Every row belongs to one group in each of 4 separate groupings. Each group adds its own fixed numbers to the row, and there is some noise. The rows also spread widely along 17 directions, which tell nothing about the answers.
In the rows, 128 means zero.
Known rows, each followed by its group in each grouping:
[167 117 113 168 154  88 165 135 109 131  98 166 140 127 143 143 134 127
 140  81 131 113 124 188 186 125 176 111 142 140 145 131 111 153 110 143
 112 131  61 162 127 113 127 142 168 119 115 139 117 133 154 106 159] : (0) V K_362 K_846
[113 145 118 154 174 110 168 135 104 126  67  92 117 139  85 129 107 114
 110  93 136 116 167  87 153 164 124 141 106 182 111 148 128 162 102 101
 132 118 119 120 144 108  97 118 159 137 157 177 126 145 147 148 109] : (3) W K_408 K_929
[136  99 133 102  79 136 104 122 157  49 179 170 146  86 130 133 181 103
 120 160 114 162 101 105 128  90 120  98 149  53 174 126  85 133 144 121
 144 167 152 109  71 153 159 139  98 115 117 155 140 111  14  80 129] : (2) V K_856 K_846
[177 123 112 142 144  81  97 121  88 116  51 172  95 136 146 141 124 132
 147 130 138 138 193  98 155 142 143 127 135 161 104 151 186 144 116 130
 106 125  93 103 140 101 100 155 139 158 196 187 119 162 160 116 127] : (1) N K_444 K_521
[192 112  48  93 129 125 106 169  96 102 111 182 119 169 170 159 134 160
 159 153 133 158 153 159 167 137 151  94 110 209 132 149 117 115 115 170
 153 119  97 134 163 136 137 130 161 152 106 124 115 121 155  90 125] : (3) X K_187 K_521
[116 105 133 152 103 174 106 116 112 138 110  72 155 130 123  73 132 104
 142 151  89  89 116 130 148 153  67  93 139 104 122 139 100 157 102 137
 129 139 141 162  95 134 114 129 123 136 124 158 120  94 115  57 145] : (1) T K_187 K_929
[123 110 104 166 167 163 116 131 136 127 106  91 162 123  88 124 138 104
 123  96 149 101 117  77 145 155  99 110 158  97 146 138 133 118 105  88
 158 154 134 142 185 218 124 155 115 157 122 172 111 115 115  93 139] : (2) T K_362 K_521
[113 157 146 158 124 135 162  81  85 105 109 115 126 163 159  86  92 121
 103 151  70  82 111  61 165 133 106  94 134  72 193 143  85 106 130 143
 133 126 180 150  72 121 126 126 130 129 159 100 171 138  86 107 139] : (0) X K_856 K_521
[ 84 144 154 162 113  94 114  88 113 160 127 154  94 153  64  92 126 151
 118 164  90 128 138 110 122  97 120 166 140  72 117 108 162 127 121 134
 117 113 135 135 136 122 171 178 118  99 171 149 155 142 170 165 126] : (2) N K_408 K_846
[126 152 127 105  69 126 120  90 113 155 122  88 118  85 142 119 112 112
 113 172  95 116 140 162 158 139  79 147 134 143  87 107 117 144  99 170
 105 151 101 116 130  68  96 108 143 146 144  95 130 142 139 111 159] : (1) W K_444 K_521
[130  85 165 146  91 105 168  84 157 157 101 190 126  53 101 134 134 141
  88 123 103 136 149  93 119 156 131 132 123  65 143 151  74 161 108 137
 153 135 105 105  67 151 102 125 106 134 151 194 128 118 105 112 128] : (0) W K_187 K_929
[141 117 141  80 111 153  89  92 132 137  79  88 130  82  94 107 198 110
 121 103 161 119 168  42  89 170 138  82 118 108 135 135 154 161 118  73
 121 178 115 115 146 145 100 138 119 205 128 214  88 113  89  92 108] : (1) W K_187 K_521
[173 146 110 152  90  88  96  92  88  78  95 161  88 180 140 104 119 157
 111 188  69 128 182 127 153 116  95 143 149 133  90 177 157 123 156 147
  93 135 123  73 133  67 112 146 157 113 188 127 182 150 140 141  96] : (2) T K_444 K_521
[131 132 157 143 143 161 122 156 147 151  74 124 139  80 167 160 143  88
 138  99 150  98 182 109 159 178 138 142 173 131 112  83 164 152  81 130
  80 163 120 152 129 129  64 129  83 158 169 189 117 197 140 119 150] : (1) T K_187 K_521
[ 82 151 171 158 130 142 152  99 131 184 134 109 131 119 106 119  97 124
  94 125 111 112 112  84 118 134 125 143 143  78 169 119 122 100 114 123
 136 132 157 144 127 133 131 132 122 113 132 109 166 133 157 156 137] : (2) X K_187 K_521
[126 130 156  78 121 179 111 139 126 142 146  69 120 134 213 108 155  85
 162 112 158  96 130 142 116 155 116  86 141  71 159  72  98 125 157 117
  51 169 112 185  82 131 110 133  88 159 106 102 120 152  62  90 133] : (1) V K_856 K_846
[107  91 146 127 116 183 143 189 139 167  97 184 121 129 173 139  95 127
 177 149  98 153 180  86 121 181 102 143 155 136 145 122  94  93  99 160
 133 120 116 191  85 169  94 129  99 103 150 166 155 169 151 115 115] : (2) V K_362 K_929
[167  84 142 134 129 120 161 193 119 156 111 160 158 143 150 150 129 156
 171  65 175 156 123 217 100 136 172 172 105 198 121 163 129 145 153 120
 120  73  65 187 101 121 116 100 171  85  93  68 108 147 180 137 103] : (0) W K_444 K_929
[160 131 137  80 111  70 157 104 122 143 118 187 134 113  89 152 207 171
 110  85 177 124 103 152 122 104 224 113  60 152 154 122 139 150 120 137
 163  87  87 146 121 135 165 115 150 162  71 115  72  89 124 135 145] : (0) W K_444 K_846
[113 163 136 158 178 121 185 119 158 121 113  75 134 122 109 150 130 100
  74  55 155 110 159 102 140 160 134 143 115 133 141 139  92 137 140  66
 108 151 133  97 132 113  88  98 152 138 116 143 165 143 103 180  90] : (1) T K_856 K_521
[179  93 130 125 142 130 150  92 109 157  86 174 116 116 169 152  68 157
 123 112 151 133 115  86  94 158 161 111  85  98 188 167 144  79 164 122
 170  87 127 128 131 186 112 115 134 157 137  80 125 108 141 120 128] : (0) T K_408 K_521
[164 162  86 156  75  70 122  64  91  80  83 188 107 126  98 130 120 167
  73 188  83 103 147 137 176  93 106 177 135 109  95 156 167 111 108 174
 146 109 134  77 182 114 114 109 143 143 179  73 141 155 160 148 147] : (1) T K_408 K_521
[138 131 142 132 146 126 120  74  91 128  62 151 119  97 136 128  74 127
 123 138 126 124 134  14 119 133 142 111 125 102 179 160 187  79 130 112
 164 117 153 124 148 152 121 130 132 168 185 130 124 131 144 120 144] : (1) V K_362 K_521
[131 130  99 107 105 126 116 144 123 112  81 133 113 126 110 130 188 131
 118 121 162  85 180 106 148 157 107 150 132 102  95  95 130 153  91 138
 108 137  99 140 168 185  94 133  77 191 141 156  79 173 103 131 132] : (1) W K_408 K_929
[137 167 137 121 119 114 157 130 163 122 137 108 128 164 132 162 186 139
  95 107 153 100 148 142 144 152 147 102  95 153  94 132  82 152 130 131
  99 153 130  86 109 107 108 107 127 155  95 149 141  97  81 159 100] : (0) N K_444 K_521
[134 149 125 157 127  87 127  75 137 117 149 114 113 153 111 113 172 136
  85 119 122  72 124 159 164 111 127  99 148  41 115 113  87 154 137 127
  74 169  91 108 131 139 141 159 112 156 116 141 128 103  77 143 128] : (0) V K_362 K_521
[125 145 105 158 162 111 140 149 115 134 115 138 129 192  75 114 169 162
 123  83 154 122 156 120 130 115 162 151 141 124 149 144 136 109 142  87
 122 130 107 160 189 166 162 166 161 112 105 116 146 146 152 171  87] : (0) W K_856 K_521
[154 158 108 173  64 108 146  72 150  74 123 132 155 122 102 142 177 149
  55 146 107  62 105 165 180 113 101 111 125  78  89 160  66 149 113 176
 126 162 150  57 137 127 103  95 117 165 116 104 117  77  76 122 157] : (1) V K_187 K_846
[151 100  56 137 148 155  71 173 167  99 164 167 145 127  94 172 143 127
 137 147 146 187 137 141 144 112 133 126 157 159 139 149 148  99 122 112
 181 179 131  98 225 186 175 149 151 111  95 175 155 109 145 110 112] : (3) T K_187 K_521
[103 155 142 127 135 201 127 127 112 187  70  80 124 139 155 115  90 105
 161 149  88 110 168  47 144 197 116  76 147 181 150 127 135  99  84 144
 129 170 143 170 139 111  89 134 156 145 145 179 165 126 163  93 136] : (0) V K_362 K_521
[110 142 124  95  98 121 112  64  95 151 112 105 101 133  85  64 163 144
 105 163 106  76 148  84 125 136 104 111 122  65 126  97 132 121 110 122
 126 117 113 153 142 158 133 153 104 182 135 135 102 125 113 122 122] : (0) T K_362 K_521
[119 162  96 114  91 176 154 146 122 123 112 123 117 184 190 123 121 127
 126 186  69 102 171 106 186 179  75  90 128 143 140 129  31  99 100 193
 123 150 163 142  75 137  97 104 117 146 118 128 175 127  84  89 132] : (1) N K_856 K_521
[131 140 137 122 111  77 148  80  97 135  77 201  97  96  75 110 122 141
 105 135  89 160 167  78 131 114 171 145 130  94 179 138 152 114 110 118
 152 117  92 133 131  96 150 148 179 106 162 159 164 157 163 141 125] : (2) V K_408 K_846
[ 87 168 101 134 136 160 136 165 127 165 115 124 107 152 140 148 101 117
 145 172  86 115 174 127 194 155  97 134 150 176 105  85 101 109  56 185
 121 142 119 164 150 119 121 133 118 137 140 164 150 154 165 137 153] : (1) V K_362 K_521
[ 74 157 121 125 136 139 132 169 136 142  97 146 125 179  54 122 183 139
 147 137 123 132 189  66 141 145 150 139 115 201 105 115 140 133  64 124
 162 106 139 165 147 141 149 140 129 127 121 221 124 130 168 158  97] : (3) N K_362 K_929
[140 153 160  76 107 108 159 112 148  87  99 136 116  79 145 165 160 108
  90 112 140 147 182  74 120 147 159 129  92 165 121 131 117 157 130 110
 104 145 133  81  71  62  72  79 136 159 152 161 137 151  73 157  94] : (1) V K_856 K_521
[122  97 184 113 135 108 161 112 178 133 135 127 159  35  80 176 151 100
 108  50 199 165  89 136  73 125 188 158  95 132 131 125 151 179 133  66
 141 118 108 106 111 115 116  95 142 124 115 155  88 115 118 147 125] : (3) V K_408 K_846
[182 136 141 108  98 109 161 145 120  78  93 155 147 144 166 158 204 134
 124  87 148 105 122 184 152 138 176 106  89 184 114 137 122 174 130 151
 101 111 117 143  72  86  90  86 142 143 101 113  97 124  97 107 136] : (2) T K_408 K_846
[145 140 143  98 104 124 124 104 111  91 103 164  99 147 143 117 140 137
 123 168  87 147 162  53 127 126 142  83  90 134 161 156 102 125 138 135
 141 113 152 109  57  90 137 122 135 140 147 181 151 108  87 114  97] : (1) V K_187 K_846
[186 103 106 113  85 125 131 128 107 106 110 139 136 137 162 140  98 166
 127 154 116 173 119 173 103 138  99 127  79 216  90 211 115 144 158 159
 146 102 112  83 103  81  83  90 178 121 131  75 117  89 150 111 100] : (2) W K_187 K_521

New rows. What belongs after each?
[167  91 143 156 111 133 157 119 126 137  69 175 160  77 160 171  79 134
 131 115 125 157 124 104 120 163 136 133 119 177 138 190 147 122 126 145
 164 114 127 116 101 122  67  93 161 126 163 118 127 117 167  99 141] : (2) N K_362 K_521
[152 115 166 164 170 111 168 155 144 118 109 137 166 113 160 201 126 115
 121  59 194 111  92 136 141 133 173 124  93 165 130 150 144 155 127 129
 140 106 143 123 105 140 106  96 113 135 123 115  91 126 114 135 156] : (0) W K_444 K_929
[103 126 117 109 134 118 124 136 151 130 116 151 110  96  59 128 184 113
 124 118 139 156 185  71 145 139 148 146 151 121 143  94 124 152  88  91
 132 174  98 129 155 152 149 171 122 137 138 239 130 166 116 127 114] : (3) W K_856 K_846
[105 169 128 122  71 148 128 127 115 114  86 123 142 131 102 111 192 118
 118 160  95  69 166 108 180 140 113 136 141 130 112 107 123 126  66 165
 133 127 153 161 133 122 105 104 111 153 126 135 130 152 115 116 155] : (1) T K_444 K_929
[ 96 150 179 185 138 130 165 105 148 118 153 133 156 109 119 143 118  98
  90 110 111 106  73  91 157 100 146 119 121  73 195 135  84 132 122 124
 151 127 188 137  67 130 157 117 114  97 121 130 155 108  83 128 154] : (1) W K_187 K_846
[100 142 116 108 128 115 133 121 108 141 104  92 133 109  57 105 185 118
 123 103 157  91 146 129 147 133 128 153 109 143  94  71 149 168  69 111
 132 100  91 166 162 145 124 127 116 177 114 166  57 137 149 139 145] : (1) T K_362 K_846
[151 150  65 139 162  58 128  76  70 118 115 144  98 166  69  97 131 163
  92 119 128 114 135 132 157  90 137 128 120  85 153 135 148 106 136 103
 150 103  80 127 194 166 177 164 169 153 122  98 122 110 152 154 122] : (2) T K_362 K_521
[138  95 125 119 105 162 129 200 139 154 115 164 157  86 178 168 142  98
 179 120 141 130 142 201 169 158 137 161 170 175 118  84 135 144  76 174
 115 126  90 196 117 138 101 109 110 108 121 121 108 182 157  85 174] : (3) T K_444 K_929
[100 176 169 121 125 135 116 123 123 148 135 106 112 171 149 154 136 140
 127 150 149  91 111 112 121 121 143 126  90 155  89  92 184 122 118 162
 103  95 181 133 135 115 126 119  82 154 150  94 104 138 136 173 137] : (0) N K_408 K_521
[134 142 144 113 142 104 139 117 156 128 125 135 119  93 118 138 202  92
 105  70 141 141 172 113 150 145 180 102 159  85 174  94 100 157 127  86
  73 214  77 132 106 112 131 163 139 133 106 199 159 153  68 125 114] : (2) W K_856 K_521
[135 106 106 135 142 102  94 108 103 190 157 129 113 111 131 141  86 122
 164 159 127 159  96 206 151  96 133 111 133 158 109 100 164 139 100 163
 136 125  71 138 153 108 174 169 160 122 130 129 113  96 187  93 177] : (0) N K_444 K_521
[ 68 160 148  79 171 136 140 137 127 189 134 100 101 145 100 125 145 110
 146 115 154 148 163  76 117 141 173 109  98 167 151  68 143 127  99  98
 127 113 127 168 119 129 162 147 127 151 115 187 123 131 141 150 114] : (3) N K_856 K_521
[140 132  99 144 111 133 148 119  86 138  85 147 109 149 166 111  73 138
 137 173  71 117 164 127 173 153  83 128 145 123 136 142  88 106 108 180
 122 122 118 144 114 129 101 131 137 137 168 103 147 150 145 103 142] : (1) V K_856 K_521
[103 154 156 121 103  99 127 125 105  95 138 187  98 194 117 114 128 182
 122 182 107 151 143  80 100  87 144 166  90 141 127 142 159 103 148 139
 140  51 188 130  86 114 160 131 111 101 166  94 146 147 133 194  76] : (0) N K_856 K_521
[153  83 152 155 124 165 187 123 173 161 102 114 169  54 170 186  64 105
 124  84 147 155 106 133 111 197 124 115 110 179 141 187  89 146 137 132
 154 168 131  92  90 118  58  70 167 118 126 118 142  99 135  91 145] : (3) W K_856 K_929
[182  99 100 121  90 125  90 136 134 116 117 194 125 168 172 154 158 177
 141 152 143 128 132 145 113 131 122 114 124 120 101 163 140 103 162 168
 124 138 116 106 142 171 121 136 108 143 127 100 119 108 124 124 119] : (2) N K_362 K_929
[107 143 152 106 146 161  87 122 148 159 174  47 142  99 138 150 154  70
 151 116 153 105  90 143 140 126 132  58 135 132 121  81 147 149 103 123
 108 195 128 129 143 111 150 139 114 153 101 167 113  89  87  92 173] : (0) V K_444 K_929
[104 110 126 122 130 181 149 127 125 185 122  61 142 101 157 124  68 107
 140 125 137 119 118 130 120 182  77 131 131 132 129 118 107 118 108 133
 132 154 126 147 141 143  83 102 133 145 126  84 123 139 157 105 148] : (3) X K_856 K_929
[ 78 145 139 149 184 148  95 199 100 117 152  79 100 234 160  97 106 103
 166 139 154 127 164 101 117 109  83 172 144 130 116 110 152  97 163  87
  73  97 155 174 124 128 150 147  99  84 152 107 162 191 134 184  66] : (1) N K_444 K_929
[156 107 138  93 104 135 165 141 137  82 133 128 128 113 216 153 118 106
 116 125 122 143 141 144 137 166 106 108 105 150 135 147  49 155 154 140
 101 143 125 111  33  81  69  78 133 127 126 115 143 141  58  99 111] : (3) X K_856 K_929
[132 116 151 103 121 142  93  89 114 174 128 134 102 106 155 121 114 122
 143 137 135 118 122 110  98 134 132 115 142  57 165  95 182  93 151 124
 111 144 116 157 147 149 140 152 111 138 132  92 137 143 133 116 149] : (2) T K_408 K_929
[ 91 142 139  95 115 106 145  91 120 182 140 109  96  95  94 105 144 108
 111 139 107 126 147 119 141 136 114 120 123 101 129  77  94 155  93 133
 113 151  76 152 109 109 143 152 131 137 119 165 126 124 117 132 144] : (2) W K_362 K_929
[112 156 142 124 132 100 143 101 149 154 167 102 136  74 106 148 152  82
 103  95 128 129 114 179 157 105 156 119 142 103 147  89  98 149 111 108
 109 177  80 124 123  72 162 114 168 113  79 129 156 110 103 134 156] : (1) V K_444 K_929
[126 109 146 124  62 136 135 114 135 190 100 150 116  89 169 129 105 137
 131 164 105 114 161 159 125 174  75 167 155 111  68 100 125 141  99 188
  89 138  88 139 101 119  57 117  93 143 170 100 113 163 166 126 149] : (2) N K_362 K_929
[120 159 157 104 122 140 106 101 140 110 162 113 110 165 134 116 170 130
 119 141 126 121 121  97 108 106 151  93 107 111 158 112 136 113 165 108
 109 147 163 125 109 113 163 148 128 122 106 131 161 112  87 146 100] : (0) T K_856 K_846
[158  84 105 134 158 130 101 189  95 103  80 163 102 199 139 119 131 153
 185 127 153 149 168 117 120 141 127 140 104 169 106 143 157 133 137 117
 128  70 114 160 128 170 131 157 114 128 154 184 101 151 151 121  91] : (1) T K_408 K_846
[138 116 147 111  91 116 175 114 196 109 135 176 145  62 122 210 142 138
  81 119 157 152 122 129 115 141 151 136  85 156  97 146  99 160 122 149
 159 135 145  50  96 130  92  67 109 155 129 139 108 100  83 149 133] : (3) V K_856 K_929
[113 122 175 142 137 116 142 102 109 174 149 149  96 116 182 132  47 116
 136 167  91 134 113 131 136 118 122 154 128  91 165  95 133 110 134 150
 114  88 130 159  70 110 144 135 105  94 171  92 161 159 138 138 148] : (0) T K_444 K_521
[161 134 145 159 107 102 160 102 112 142  58 170 139 104 152 142 135 149
 107  93 145  84 157 133 144 153 153 152 143 109 115 145 162 130 120 143
 101 131 105 128 135 118  69 110 134 147 162  79 116 173 159 140 145] : (0) N K_856 K_929
[128 137 148 112  77 128 179 121 146  90 119 158 185  34 104 162 165 113
  70 107 134 139 116  96 133 123 161 158 123 124 179 148 107 134 103 117
 178 129 148 130 105 123 101  66 148 117 112  95 131 154  93 122 131] : (0) W K_187 K_521
[ 96 175 105  98 151 116 103 152 122 139 164 111  67 184 124 132 145 125
 127 155 131 143 182 129 136 120 114 142 134 126 108  66 134 114 127 117
  80 141 111 128 157 113 152 164 112 127 133 150 163 165 123 188  92] : (2) N K_408 K_521
[157 154 109 169 173  92 154 140 107  72 126 173 121 207 148 170 115 158
 102 123 131 111 109 120 171  97 152 117  91 150 144 156 127 104 149 149
 147  81 162 120 116 153 152 119 123 128 128 100 130 112 113 167 126] : (2) T K_362 K_521
[108 140 119 171 141 174 142 194 150 134 140  88 156 172 167 148 124  94
 152 105 135 123 150 182 161 153 105 137 165 168 109 124  96 132 125 129
  81 178 131 154 127 104 104 118 146  78 111 112 172 161 136 130 117] : (3) N K_856 K_929
[159  72 129 159 112 115  98  81  82 116 128 133 130 117 148  97  44 142
 152 172  96 154  66 132 103 102  85 124 122 133 132 185 162 125 156 134
 157 104 128 118 117 100 129 137 163 100 173  89 123 106 171  84 137] : (0) X K_362 K_846
[104  96 143 103 148 156 143 117 198 202 175 107 114 102 103 157 138 111
 130 102 167 160 119 117  92 171 142  90  99  98 152 103  64 142 132  97
 140 175 104 110 112 177 150 143 113 144  73 217 143  60  90 118 115] : (3) N K_408 K_846
[107 170 163 145 109 127 119 129 137 125 158 148 109 168 160 140 140 134
 122 161 106 110 127 150 137 101 129 159 142 123 117  90 148 108 144 162
  76 133 153 149 117  85 139 134 108  85 137  80 171 163 140 186 128] : (2) T K_362 K_846
[106 112 137 117 142 169 119 155 106 122 107  87 164 137 110 101 167  97
 157  95 158 100 112  85 120 147 137  88 123 119 159 121 140 142 105  89
 147 117 144 186 123 169 131 134 121 141 109 160  95 116 100  81 130] : (0) N K_408 K_929
[129 104 140 143  73 168  84 122 103 112 114 105 135 164 120  79 121 135
 167 185  84 138 108 137 103 131  69 131 130 157  94 163 161 136 134 144
 132 115 163 138 116 101 116 131 146  92 149 123 141 111 155  89 112] : (2) T K_408 K_846
[121 152 159 193 123 104 164  75 177  95 118 141 152  51  73 178 126 107
  56 110 115 120 111  80 161 121 137 152 137 118 124 150 127 146 103 119
 163 167 161  53 138 110  96  98 136 114 152 170 156 121 117 158 141] : (0) T K_362 K_846
[114  88 138 168 100 124 167 118 139 113  81 163 142 101  76 109 129 135
 101 121 109 125 155  70 118 161 100 161 136  68 131 168  76 147 107 107
 166 108 132 118  92 179  88 121 114 120 163 180 137 142 108 117  97] : (0) N K_408 K_929
[143 127 141 164 138 102 129  91 102  89 141 112 121 125 175 111  77  92
 122 131 104 146 108 132 149 100 109 114 138 104 162 157 114 135 174 108
 104 148 140 108  72  60 131 132 167  89 158 101 176 135 103 105 125] : (1) N K_856 K_846
[171 112 108 143 114  99 112 118 129 150 126 211 122 135 112 135 151 167
 136 124 117 184 136 156 117 104 182 120 138 124 168 165 141 108 157 124
 144 150  88 126 140 109 172 158 198  82 102 132 176 103 177 123 110] : (2) N K_187 K_846
[144  99 121 141 165 108 164 133 143 158 129  95 152 101 104 158 131 128
 112  69 182 124 101 197 127 142 142 128  86 178  87 132 120 183 113 110
 145 100  82 113 138 135 106 100 145 148  94 137  74  83 151 134 131] : (0) T K_187 K_929
[104 156  95 132  91 164  74 127 142 124 121 124 138 110  78 108 187 103
 113 158  97 132 184  83 144 134 101 130 205  89 133 123 152  97 102 112
 127 231 131 117 207 124 128 154 152 111 123 170 196 160 139 116 115] : (2) N K_187 K_929
[135 115 175 115  87 128 114 100 166 136 149 147 147  86 121 157 172 143
 105 122 161 116  97 143  89 114 157 140 106 109 106 118 167 146 136 129
 126 115 145 109 118 139 119 105  88 145 121 108  92 116 115 147 127] : (0) T K_187 K_521
[135 155  96 131 155 130 147 113  92 123 106 124 101 167 161 109 101 117
 113 143  79 110 168  76 181 151 115  77 145  93 188 130  55  93 125 128
 117 161 109 149 117 129 128 146 153 138 128 150 184 131  88 109 112] : (0) V K_362 K_521
[115 126 112 113 135 174 114 164 143 128 141  62 177 104 116 151 157  87
 141  95 181 126  99 164 132 139 126 133 138 170 118 106 159 146 108 109
 124 167 130 154 183 142 116 110 139 137  95 103 101 140 127 104 147] : (3) W K_408 K_521
[124 104 146  99 134 187 127 180 150 160 125 119 128 157 182 134 143 122
 166 100 167 135 160 125  86 175 128 110 136 113 138 120 105 109 154 108
  84 155 110 172 109 170  99 132 103 130 104 122 137 145 104 128  95] : (2) V K_856 K_929
[ 97 151 108  98 142  85 150  96  93 124 115  79 108 114  58  94 151 128
  91 119 148 109 148  99 139 124 109 148  92 140  95  94 137 164  80 100
 143 104 104 119 161 116 120 125 137 177 141 148  85 148 137 156 128] : (0) X K_856 K_929
[116 107  81  91 122 160  82 170 126  92 160  99 117 149 142 120 154 124
 139 165 155 125 145 114 126 127  57 133 142 110  99 100 110 128 130 121
 121 150 110 140 163 193 127 148  71 154 120 136  95 154  79 113 104] : (0) W K_362 K_929
[117 159 160 171 126 124 107 124  99 112  91 144 111 157 151 122 103 123
 153 165  95 119 152 103 160 112 130 137 157 161 106 122 192 132 114 162
  88 131 155 136 121  59 118 152 128 101 204 144 152 183 165 141 138] : (0) V K_856 K_846
[114 139 144 129 143 133 182 112 111 172  75 106 146 133 103 120 124 143
 118  80 157 104 142  83 109 163 154 137  98 143 150 144 139 120 116  99
 150  91 134 159 130 155  96 110 148 158 130  97 110 131 157 147 113] : (0) N K_856 K_521
[ 89 128 146 167 119 142 153  89 137 189 128  88 152  98  89 131 109 120
 118 122 122  94  83 135 141 144 118 118 128 106 130 116 125 141  81 148
 160 131 141 136 142 153 126 123 129 141 125 133 116  90 148 109 173] : (0) N K_408 K_521
[165 119  63 143 114 120 126 124 150  72 120 142 140 121  85 148 179 136
  89 129 126 128 146 137 170 135 104 106 120 133 113 166  69 152 110 124
 163 166 119  66 162 152 119 119 152 149  97 192 132  83  96  98 115] : (1) T K_187 K_846
[136 143  94 144 131 115 142 153 110  64 103 126 164 155  86 128 185 132
 104 105 151 104 137 115 156 114 132 127 119 148 117 162 121 151 115 103
 157 110 138 123 142 135 119 107 146 130 113 134 109 129 108 130  99] : (0) N K_187 K_929
[130 134 141 124 121 171 100 149 107 149  80 117 162 132 165 117 162 111
 165  98 155  84 137  97 128 151 152 114 158 117 154 116 187  96 116 115
 111 148 129 203 153 152 106 127 122 147 122  93 109 165 151 101 149] : (1) N K_362 K_929
